The rows are grouped in 4 different ways at once. Each group adds its own fixed numbers to the row, and there is some noise. The rows also spread widely along 12 directions, which tell nothing about the answers.
In the rows, zero is written as 128.
Some rows, each with its group in each grouping after it:
[115  90 138 174 137  86 115  99 153 138 182 131 100 127  81 147 111  91
  99  84 193  53 121 142 111 149 151 128 157 160]  K_271 Bifi sir K_474
[ 85 115 133 128 201  85  66  97 153 126 137  90  96 136 101 109 130 145
 115 103 114 154 104 155 138 148 144 118 158 111]  K_449 Nobug vod K_375
[112 120  73 102 171 114  79  22 149 158 104  87  59 178 159 124 156 129
 139  99  87 176 111 131 135 154 131  97 152 147]  K_606 fadi vod K_766
[140 197 126 115 106 136 112 132 136  91 150 107 107 167 154 108 116 109
 117  96 146 135 143 144 156 142 106 134 183  95]  K_271 gogig Tobos K_766
[108 124 170 167 107 134  85  95 158 172 150 132 103 151 152 117 168 141
  94 210 166 177 115 104 107 111 103 159 177  83]  K_948 vifud Tobos K_375
[101 117 126 150 150 155 114 142 141 137 115  96 127 122 132 154  83 118
 117  73 138 120 141 141 112 135 142 124 132 142]  K_606 fadi sir K_474
[118 187 153 133 131 118  97 118 117 121 155 124 133 125 113 132 144 102
 123 164 180 151 126 103 115  90  78 195 147  92]  K_449 Nobug Tobos K_766
[154 122 175 114  69 152 138 142 135 137 145 158  96 129 152 123 127 121
 134 105 159 130 186 151 140 145 104 125 191 124]  K_948 vifud Tobos K_474
[116 100 127 101 145  75  67 177 169 153 152 119 164  81 102 143 122 175
 109 198 124 173 126 142 118  91 149 146 148 102]  K_271 mam sir K_766
[125 154  66 136 124 111 150 136 115 132  91 127 160 152 149 150 104 127
 116 133  92 114 110 130 125 135 162 109  68 158]  K_948 Bifi Tobos K_375
[146 128 178 128 107  91 107 215 155  95 181 146 175  89 111 113 140 149
  89 168 168 108 133 153 150 140 146 152 158 104]  K_271 gogig Tobos K_474
[119 105  77  98 107  99 166 129 109 113  85 124 140 115 123 157 109 130
 166  85  82 145 167 145 116 126 121 112  90 162]  K_606 mam Tobos K_375
[ 91  87  43 112 107 139 106 169  88 146  89 105 194 161 116 121 121 120
 122 147 100 166 121 182  85 112 127 144  78 175]  K_948 gogig Tobos K_766
[129 132 180 157 130 119  97 163 158 151 151 136 145 114 157 122 126 139
  91 187 156 130 103 130 136 133 142 134 155 103]  K_948 vifud sir K_766
[121 147  92 161 146  90 126 145 144 140 137 127 171 119 123 181  93 102
  88 129 142  71 109 129 116 115 166 132  96 170]  K_606 Bifi sir K_474
[171 135 163  78 118 119  96  94 143 155 149 152  73 136 172 114 177 132
 148 160 135 169 161 120 164 118  93 110 201 116]  K_449 mam sir K_375
[162 230  75 108 154 118  87 101 164 148 118 115 109 168 189 145 114 128
  83 151 105 153  94 105 180 128 157 119 135 131]  K_271 fadi Tobos K_474
[121 145 136 141 167 113  65 155 181 160 144 103 128 156 175 127 109 154
  75 173 110 148 105 146 152 131 175  99 168 104]  K_271 Bifi sir K_375
[124 141 159 130 172  97  98 116 160 115 151 126 106 104 130 121 154 148
 109 139 134 130  92 120 150 146 148 131 158 103]  K_606 mam vod K_474
[151 124 142  52 148 178 168 104  57 149  72 162 104 127 129 107 139 106
 217  64 124 139 175 120 124 120  92 147 108 154]  K_948 Nobug sir K_766
[112 154 117 139 147 107 103 112 147 124 131  93 114 154 144 129 127 136
 105 141 105 147 108 142 138 140 135 118 141 113]  K_449 Nobug Tobos K_375
[119 170 182 125 162 157  86 157 135 137 118 141 138 135 158 101 146 139
 116 172 139 165 132 112 133 103 122 154 146  82]  K_948 Bifi Tobos K_375
[156 140 143 163  64  91 167 119 144 123 130  97 133 161 197 139 135 148
 112 166  81 120 125 123 142 169 127 106 131 119]  K_271 Nobug vod K_766
[113  79 159 152 144 149  94  95 136 186 125 120  81 157 169 107 170 136
 114 173 136 149  94 118 125 134 136 125 159 122]  K_271 mam Tobos K_375
[149 131   5  96  67  91 139 101 170 198 133 135 133 133 149 212  70 184
 104 172  90 176 136 103 105  81 163  97 133 145]  K_271 vifud sir K_474
[125 116 108 121 128  95 130 136 138 116 118  93 142 141 121 134 127 150
 122 127  82 144 130 154 137 145 133 129 111 133]  K_271 Nobug Tobos K_474
[105 115 141 153 128 152 125 122 120 140 132 113 113 160 152 126 134 112
 120 123 143 119 118 130 113 135 125 109 143 123]  K_606 Bifi sir K_375
[137 161 106  84 175 167 103 177 147 196  97 153 125 128 180 142  65 171
 103 144 107 164 110 124 158 105 201  96 135 126]  K_271 vifud sir K_375
[133 132 138 123 143 122 140  99 124 112 139 149 106 108 106 124 144 136
 145  97 151 112 113  97 121 133 115 147 130 120]  K_948 gogig sir K_474
[132 186  80 107 125  84  74  61 155 142 156 114  96 173 122 147 138 111
 115 130 136 160 144 106 131  99 102 148 175 125]  K_271 Bifi vod K_474
[119 134 160 131 139 163 169 143  81 102 128 128 132 129 117 112 119 103
 135  86 155  81  98 129 125 149 129 136  99 131]  K_449 Nobug sir K_474
[123 185  58 132 138  36 119  12 163  88 116  60  88 164 118 169 146 123
 134 102  75 166 136 100 140 136  88 138 131 125]  K_606 Nobug Tobos K_474
[102  68 115 156 122 138 121  50 121 156 113  90 100 163 133 122 163 130
 132 134 127 160 112 102  84 130  95 152 119 138]  K_271 fadi sir K_474
[141 131 129  78 148 115 121 184 143 149 146 175 130  92 107 143  75 144
 126  92 151  96 152 153 142 126 195  99 147 132]  K_271 Bifi vod K_375

New rows. What belongs after each?
[118  86 121 140 122 168 128 115 106 194 106 148 115 152 161 124 135 121
 119 156 143 131  89 136 101 135 149 131 110 157]  K_948 vifud Tobos K_766
[111 102 156 168 117 122 109  52 128 160 174 134  95 162 122 131 193  94
 111 158 191 112 102  98  86 117  99 162 164 138]  K_606 Bifi vod K_474
[ 85 191  94 186 158 126 105  78 132 106 123  80 120 181 156 116 138 112
  68 148 132 136  37 100 130 146 131 134  93 104]  K_449 fadi Tobos K_375
[132 115  97 109  97 149 128 142 123 145 147 130 120 153 138 120 123 119
 120 122 151 123 119 157 120 137 148 120 155 140]  K_271 gogig Tobos K_766
[117 117  97  98 139 112 121 158 118 127 129 115 144 123 111 140  98 134
 130 115 108 127 116 171 124 136 153 105 117 141]  K_449 Nobug sir K_766
[124 144 116 106 138 175 120 125 117 129  96 116 125 151 159 127 132 111
 127 110 122 152 130 134 131 131 118 135 120 141]  K_606 fadi Tobos K_474
[109 128 110 101 145 122 121 102 141 118 117  82 110 140 143 131 129 166
 153 120  70 177 123 136 126 145 127  96 140  93]  K_606 Nobug sir K_766
[145 141 105 120  70 118 168 112 134 140 168 159 110 134 124 162 105 126
 131 120 164  97 140 105 106 117 139 107 151 110]  K_271 Bifi sir K_375
[106 223 136 164 200 142 121 130 131 117 101 130 116 122 141 135  80 103
 112  79 152  89 103  85 144 127 160 147 110 106]  K_948 Bifi Tobos K_375
[133 131  94  87 155  84  88 110 105 161 104 152 149 107  96 159 151  92
 141 149 149 163 159 120 114  62  82 196 104 192]  K_449 mam Tobos K_474
[103 128  84 113 136 153  85 143 146 153 117  87 126 168 152 126  85 145
 109 112 104 174 130 160 132 132 149  97 148 124]  K_271 fadi sir K_375
[109 105  97 106  99 149 122 125  94 130 140 112 141 174 116 111 148 107
 135 137 142 139 115 151  96 124 109 130 122 133]  K_271 Bifi sir K_766
[116 120 113 128 158 144 119 104 138 148  97 115 114 123 144 150 124 140
 123 113 115 157 131 111 117 126 139 133 114 141]  K_606 fadi Tobos K_474
[118 101 171 151 124  81  96  99 123 139 144 122 126 115 100 127 182  91
 129 162 177 128 143 113 107 106  71 202 138 141]  K_271 mam Tobos K_766
[ 94  80  51 134 112 110 137 123 122 130 179 136 127 124  48 145  96 125
 103  74 182  79  80 152  84 136 177 125 128 152]  K_271 gogig vod K_474
[ 85 130 144 130 178 142  89 147 125 142  93 107 137 139 131 113 116 153
 103 137 118 177 111 131 122 122 136 151 113 100]  K_271 vifud Tobos K_375
[132 171 134 143 116  75 138 141 148  72 174 129 138 113 105 135 129 125
 115 112 163  97 124 129 141 137 119 132 152 101]  K_606 gogig sir K_375
[115 139  82 125  91 158 181 117  84 121 105 134 127 158 132 127 118 124
 147  93 131 129 132 104 104 121 116 141  98 126]  K_271 gogig Tobos K_375
[143 101 152  97 145 116 118 131 135 134  95 126 120 127 150 130 154 154
 136 128  83 150 158 138 152 150 139 113 122 143]  K_271 Bifi Tobos K_474
[113 174  72 128 154  97 128 147 141  87  99  99 155 110 134 157  76 145
 111 101  87 135 113 130 138 147 163 116  75 130]  K_449 fadi Tobos K_766
[102 127 143 116 174 131  94 113 172 161 104  91 106 111 158 151 110 196
 127 139  71 205 143 106 120 115 145 123 166  85]  K_606 Nobug vod K_474
[131 153 153 154 119 145 124 141 114 137  91  88 160 157 178 126 128 117
 123 153  99 150 147 123 134 120  85 153 115 136]  K_948 Nobug sir K_474
[118 167  99  94 104 126 137 171 139 111 119 127 153 106 134 151  75 155
 129 107 116 152 144 145 117 121 142 113 134 100]  K_606 vifud vod K_766
[125  82 126 129 108 149 111 153 133 165 136 125 134 135 134 136 111 138
 119 131 147 138 157 146 112 115 129 133 166 141]  K_271 gogig sir K_474
[108 148 119  99 181 190 106 128  82 129  92 116 150 152 125  79 158 126
 127 145 127 161  65 115 122 116 111 165  76 125]  K_948 fadi sir K_474
[113  84 141 130 153 128 112 138 127 151  91 131 133 116 136 122 132 139
 132 129 116 143 137 144 125 145 143 130 102 149]  K_948 fadi Tobos K_375
[149 149 125 116 107 145 142 111 105 106 143 136 115 157 150 108 161 122
 127 129 144 123 113 114 141 141 101 124 147 124]  K_449 gogig sir K_474
[137 186 103 125 108 116 134 144 102 100 128 126 172 135 113 136 119 100
 121 120 159 121 140 107 120  94  86 188 108 130]  K_271 gogig sir K_474
[116 124 117 131 117 121 130 164 127 133 160 127 140 128 100 134  84 123
 123 105 151 100 127 160 117 134 156 113 145 122]  K_948 Nobug sir K_375
[125 140 162 142 158 129 133 118 151 146 123 139 106  96 164 146 122 167
 136 130 128 150 144  73 127 111 134 132 155  90]  K_606 gogig sir K_375
[123 121 137  97 171 102 120 140 126 105 131 126 125 101  96 117 117 151
 149 104 113 119 111 146 139 152 154 122 116 118]  K_948 Nobug sir K_766
[134 155 107 108 151 128 117 171 130 147 140 148 143 110 104 142  87 116
 112 111 153 100 111 151 140 119 174 132 128 147]  K_948 Nobug Tobos K_474
[160  98 176  91 127 156  95 146 142 185 135 162  88 145 176 101 151 137
 119 159 144 141 132 162 160 152 154 104 186 136]  K_271 vifud Tobos K_766
[115 112 122 110 171 156 104 151  84 173  77 131 159 128 141 116 125  99
 143 139 129 144 113 141 115  93 118 163  88 179]  K_948 mam sir K_766
[165 159 157 117 130 162 158 162 113 164  94 139 142 132 184 142 103 135
 132 142 111 128 143 108 153 117 138 132 121 136]  K_271 Nobug sir K_474
[120 169  57 135 105  72 127 137 154  92 126  82 172 130 121 167  78 144
  96 124  96 139 132 125 124 127 134 131  89 126]  K_271 fadi sir K_474
[111 136 136 131 184 152 114 116 145 164  92 126 120  96 144 157 119 147
 118 136 128 162 120  82 110 109 145 154 111 121]  K_606 fadi Tobos K_474
[110 164  92 165 101  85 113 107 141 136 140  82 150 156 134 158  99 116
 111 152 118 157 147 120 104  94  87 152 135 112]  K_948 Nobug sir K_375
[129 111 144 151 105 127 130 159 127 141 154 144 153 120 136 138 126 108
 107 138 176  90 118 137 106 131 138 147 143 150]  K_606 gogig vod K_766
[134  94 162 165 111  96 136 143 148 115 152 117 141 116 142 141 149 137
 110 140 136 103 133 131 129 149 129 130 150 134]  K_606 gogig sir K_474
[139 100 209 106 162 147 159 117 109 119  59 140  92 103 153 107 154 149
 170  75  96 145 183 118 159 161 105 145 116 134]  K_271 vifud Tobos K_474
[164 116 207  81 123 193 154 174 119 111 154 180 103  99 153  93 142 158
 133 124 155 104 108 130 158 169 163  92 161  90]  K_449 fadi sir K_474
[ 67 112 147 212 142  85 118 121 170  89 169  82 140 133 117 129 151 160
  73 177 127 112  47 116  96 161 161 121 113  69]  K_606 Bifi Tobos K_375
[149 143 153 130  85  73 125 117 161 106 144  93 107 135 133 149 121 123
 133 106 116 139 203 140 146 138  87 139 183 118]  K_271 Nobug Tobos K_474
[138 151 126 104 152 204 153 105 111 166  94 151  82 130 163 130 110 134
 139  97 134 134 119  83 129 131 154 129 122 131]  K_271 fadi Tobos K_474
[ 99 129 141 146 123 177 147 175 114 106 114 109 147 146 164 111 132 143
 118 131 117 131 107 139 119 146 141 117 119  99]  K_606 gogig Tobos K_375
[135 147 117 127 104 121 147 111 122 141 137 139 120 140 144 147 131 128
 122 157 131 135 125 115 119 118 125 127 124 124]  K_449 Nobug Tobos K_375
[132 120 121  91  76 124 204 164  55  69 149 184 161  91  68 100 141 104
 167  91 179  60  95 135 101 142 122 152  68 141]  K_948 mam vod K_766
[136 110 168 103 130 182  97 166 141 179 135 137 112 152 178 112 129 149
 107 153 131 150 140 146 134 132 153 104 182 117]  K_271 Bifi vod K_474
[121 195 158 149  82 128 163 167 127  63 185 133 137  85  97 144  71 101
 124  76 208  83 145 109 106 129 104 153 150  80]  K_449 fadi sir K_766
[106 138 135 147 126 102 103 117 107 149 141 127 151 137 110 131 146  96
 115 164 165 139 124 128  97  88  89 182 118 139]  K_449 Nobug vod K_375
[154 158 177 138 122 124 152 129 109 113  95 140 155 134 179 129 176 117
 121 175 109 125 133  97 141 130  98 158  87 142]  K_449 Bifi Tobos K_474
[112 148  46 164  93  96 128  68 128 139 140  97 141 176 131 148 143 126
  88 165 133 139  77  94  99 106 112 161 112 144]  K_271 gogig vod K_474
[135 122 113  50  65 196 155 170 104 118 156 135 104 160 148 106 108 155
 155 113 117 163 151 171 124 134 132  63 180  85]  K_449 Nobug sir K_375
[126 156 131 113 174 129  94 182 146 134  85 107 151 130 182 114 100 167
 102 127  76 158 132 144 168 134 165 114 135 120]  K_271 gogig vod K_375
[142 148 166 116  86  82 172 107 132  47 159 145 100 113 117 128 157 145
 149 105 127 113 159 113 141 166 101 107 149  80]  K_449 Bifi Tobos K_375
[134  98 161 159 146 143  87 101 143 202 143 146  81 154 178 123 157 111
  97 160 174 131 127 127 135 125 134 129 188 152]  K_449 gogig Tobos K_375
[157 154  92  84  92 100 149 114 116  76 136 126 126 141 124 131 147 115
 153  87 115 121 153 143 157 140  96 115 136 142]  K_606 gogig sir K_474
[131  98 108 113 127 134 107 161 131 191 120 166 158 103 144 141 119 160
 120 171 133 153 133 129 104  89 157 133 129 148]  K_948 gogig vod K_375
[134 121 127 138 130  97 111 155 123 112 127 132 148 119 108 128 126  92
 115  91 154  96 158 170 144 146 121 153 131 174]  K_948 gogig Tobos K_474
[142 196 154 114 132  85 112 149 121  76 109 124 154 140 131 105 143 102
 119 119 126 128 154 147 175 138  88 165 117 120]  K_271 vifud Tobos K_375
[144 152  92  38  94 169 155  94  84 128  72 145 104 158 164 104 139 139
 187  86  87 182 157 137 134 131  94 107 121 126]  K_948 vifud vod K_766
[127 120 142 171  60  75 191 106 158  67 165 108 124 115 136 146 126 181
 128 133  96 106 124 103 113 171 133  83 128  67]  K_948 Bifi sir K_375
[125 178  91  94 120 129 147 149 140  76 127 120 107 130 134 135  82 144
 128  62 107 122 119 160 158 167 165  77 141 102]  K_606 vifud Tobos K_766
[108 137 135 134 137 170 138 155 128 120  97 114 128 127 166 128 109 150
 129 107 110 154 141 125 122 133 136 117 136 104]  K_606 gogig Tobos K_375
[116 104 136 146 106 160 171 114  98 106 148 139  86 154 134 100 128 114
 133  58 165  76 102 145 122 175 137 101 153 133]  K_449 gogig vod K_375
[151 162 100  70 118 103  70  91 116 123 111 108 110 202 166  99 181  91
 123 149 103 180 141 183 176 140  78 121 156 157]  K_449 vifud Tobos K_766
[143 181 125 167 119  53 160  71 180 111 164 120  91 109 139 164 110 174
 121 137 108 114 109  62 141 145 150 105 145  70]  K_948 Nobug sir K_375
[133 158 168 156 163 112 124  92 127 107 114 129 116 115 145 124 164 118
 110 146 143 124 110  86 140 141 108 163 104 129]  K_449 fadi Tobos K_474
[101 119 121 243  76 122 171 118 152 120 159  93 128 164 182 137 115 140
  67 152 131  83  69 114 106 177 160 102 129 106]  K_948 gogig Tobos K_375
[133 132 102 101 129  99 114 162 149 128 118 100 125 137 158 148  76 142
 121  85  74 126 148 190 160 169 171  70 152 153]  K_449 Nobug vod K_766
[152 101 146 138  64 134 140 106 140 145 159 137  90 143 161 139 139 109
 122 127 157 112 154 143 119 156 126 102 175 143]  K_449 fadi Tobos K_766
[129 164 148 152 117 101 100 108 162  94 203 113  74 137 124 106 130 113
 107 111 178  93  86 135 152 161 133 115 201  89]  K_948 mam sir K_766
[106 144 120  89 168 135 145 139  92 108  88 107 149 111 103 121 105 150
 167  93 100 156 124 113 116 115 121 157  82  98]  K_271 Nobug sir K_766
[106 140  62 119  84 203 171  69  88 140  93 106  83 219 175 110 123 128
 146  91 104 161 102 121 108 139 107  86 124 119]  K_948 vifud sir K_375
[124  98 153 155 151 100  98 134 169 162 135 126 126 103 140 150 133 165
  97 165 126 148 124 104 125 118 150 151 148 121]  K_271 gogig Tobos K_474
[107 113 155 124 173 160  90 131 100 157  78 102 139 152 135  97 137 112
 143 113 110 158 143 147 119 120  98 166 118 152]  K_948 Nobug vod K_474
[139 103 174 202 136 102  89  95 164 185 147 122 107 140 147 147 134  73
  83 134 189  83 146 133 133 144 131 164 161 184]  K_271 fadi Tobos K_474
[133 105 163 128 132 131 119 147 124 148 125 162 118 106 130 122 132 125
 139 114 162 123 164 136 126 129 125 148 152 142]  K_948 gogig Tobos K_375
[109 100  49  49 119 165  88 178 133 144 188 136 127 162  89 122 108 142
 105 124 147 129  78 202 119 137 196  56 173 124]  K_606 Bifi sir K_474
[123 216  83 130 107  97 120  85 149  96  98  75 139 152 174 160 120 165
 109 161  69 210 134  78 133  98  71 144 121  85]  K_449 vifud sir K_474
[146 127  79 124 101 117 200  91  94 148  51 129 137 144 173 176 107 142
 167 103  53 138 178  87 113 115 117 110  64 165]  K_271 Bifi sir K_375
[132 138  86  89 164  45 124  22 150 115  97 117  84 114 128 146 167 191
 169 115  64 185 136  66 132 124 107 145 116 112]  K_271 gogig vod K_766
[130 243  57  99 120  67  73 168 175  80 145 101 159 112 118 170  54 118
  87 114 119 159 160 149 152 108 135 130 146 113]  K_449 fadi Tobos K_766
[129 129  92 111 154  76  72  28 153 155 114 101  60 178 150 150 161  97
 138 113 105 168 160 134 144 134 109 117 167 168]  K_449 Bifi Tobos K_766
[143 136 170  89  99 147 146 157 140 116 159 151 131 103 130 129 136 185
 134 167 135 152 136  96 122 114 129 126 158  57]  K_271 Bifi sir K_474
[152 159 109  87 114 146 188  98  98  85 115 148  97 126 129 133 130 118
 170  38 135 106 148 106 140 141 105 117 129 130]  K_606 gogig sir K_474
[137 188 189 138 116 127 122 170 131 106 160 122 165 125 140 101 146 139
  89 185 155 124  93 106 139 124 119 174 137  74]  K_271 Nobug vod K_474
[130 101 189 111 161 190 107 132  92 150 129 108  76 179 149  75 142  84
 146  75 158 111 134 174 149 166 118 121 186 141]  K_271 Nobug sir K_766
[135  97 137  73 142 124 132 107 111 119 142 136  98 141 112 101 174 134
 163 108 117 132 121 158 141 154 128  98 146 120]  K_606 Nobug sir K_375
[123 170  84  86 115 118 110 125 130 102 142 104 114 141 140 132 117 140
 133 129 105 174 119 129 132 112 112 111 146  99]  K_449 mam sir K_766
[ 98 132 126 142 142 121  83 183 152 134 128 104 177 100 133 145  97 167
  87 149 119 174 138 127 107  98 129 150 134 110]  K_449 gogig vod K_474
[131 107  97 140  92 160 132 116 128 181 123 130 100 180 178 132  98 115
 108 117 127 109  99 166 128 159 172  77 161 169]  K_948 vifud vod K_766
[164 224 116  86 134 136 128 144 128 103 124 147 123 148 162 111 108 136
 100 112 126 113  91 133 193 152 161 111 134 113]  K_271 vifud vod K_474
[133 123 125 122 120 103 114 116 141 147 125 133 123 128 145 130 134 154
 126 137 118 156 153 118 123 117 118 139 146 126]  K_271 gogig vod K_375
[129 152 107 120 102 119 156  95  84 101 128 133 139 176 122 120 168  81
 145 120 150 105 118 128 115 120  85 139  97 142]  K_606 Bifi sir K_375
[113 102  87 154  88 138 143 118 124 148 145 128 140 154 131 135 118 137
  97 149 136 114  84 138 101 135 146 115 116 139]  K_948 vifud sir K_474
[116 101 101 120 163 106 108 159 136 109  80  82 138 141 148 136  90 125
 121  37  69 118 165 204 164 176 152  90 132 194]  K_606 gogig vod K_474
[155 140  17  78  58 109 133  57 120 152 133 133 110 182 143 168 162 120
 140 154 115 175 142 118 109  95  92 125 140 163]  K_606 gogig Tobos K_474
[155 157 109 120 135 133 140  90 109 134 111 130 105 154 171 117 149 118
 130 133 111 117  85 103 155 138 128 122 114 156]  K_948 mam sir K_474
[130 108 183  60 161 159  81 187 137 118 102 122  99 128 155  89 129 161
 130  96  92 178 167 203 180 174 140  87 181 119]  K_449 vifud Tobos K_474
[111 138 102 132 139 165 116  86 134 170 108 114  83 163 162 128 117 131
 114 122 128 155 114 105 119 127 142 121 140 121]  K_271 fadi Tobos K_375
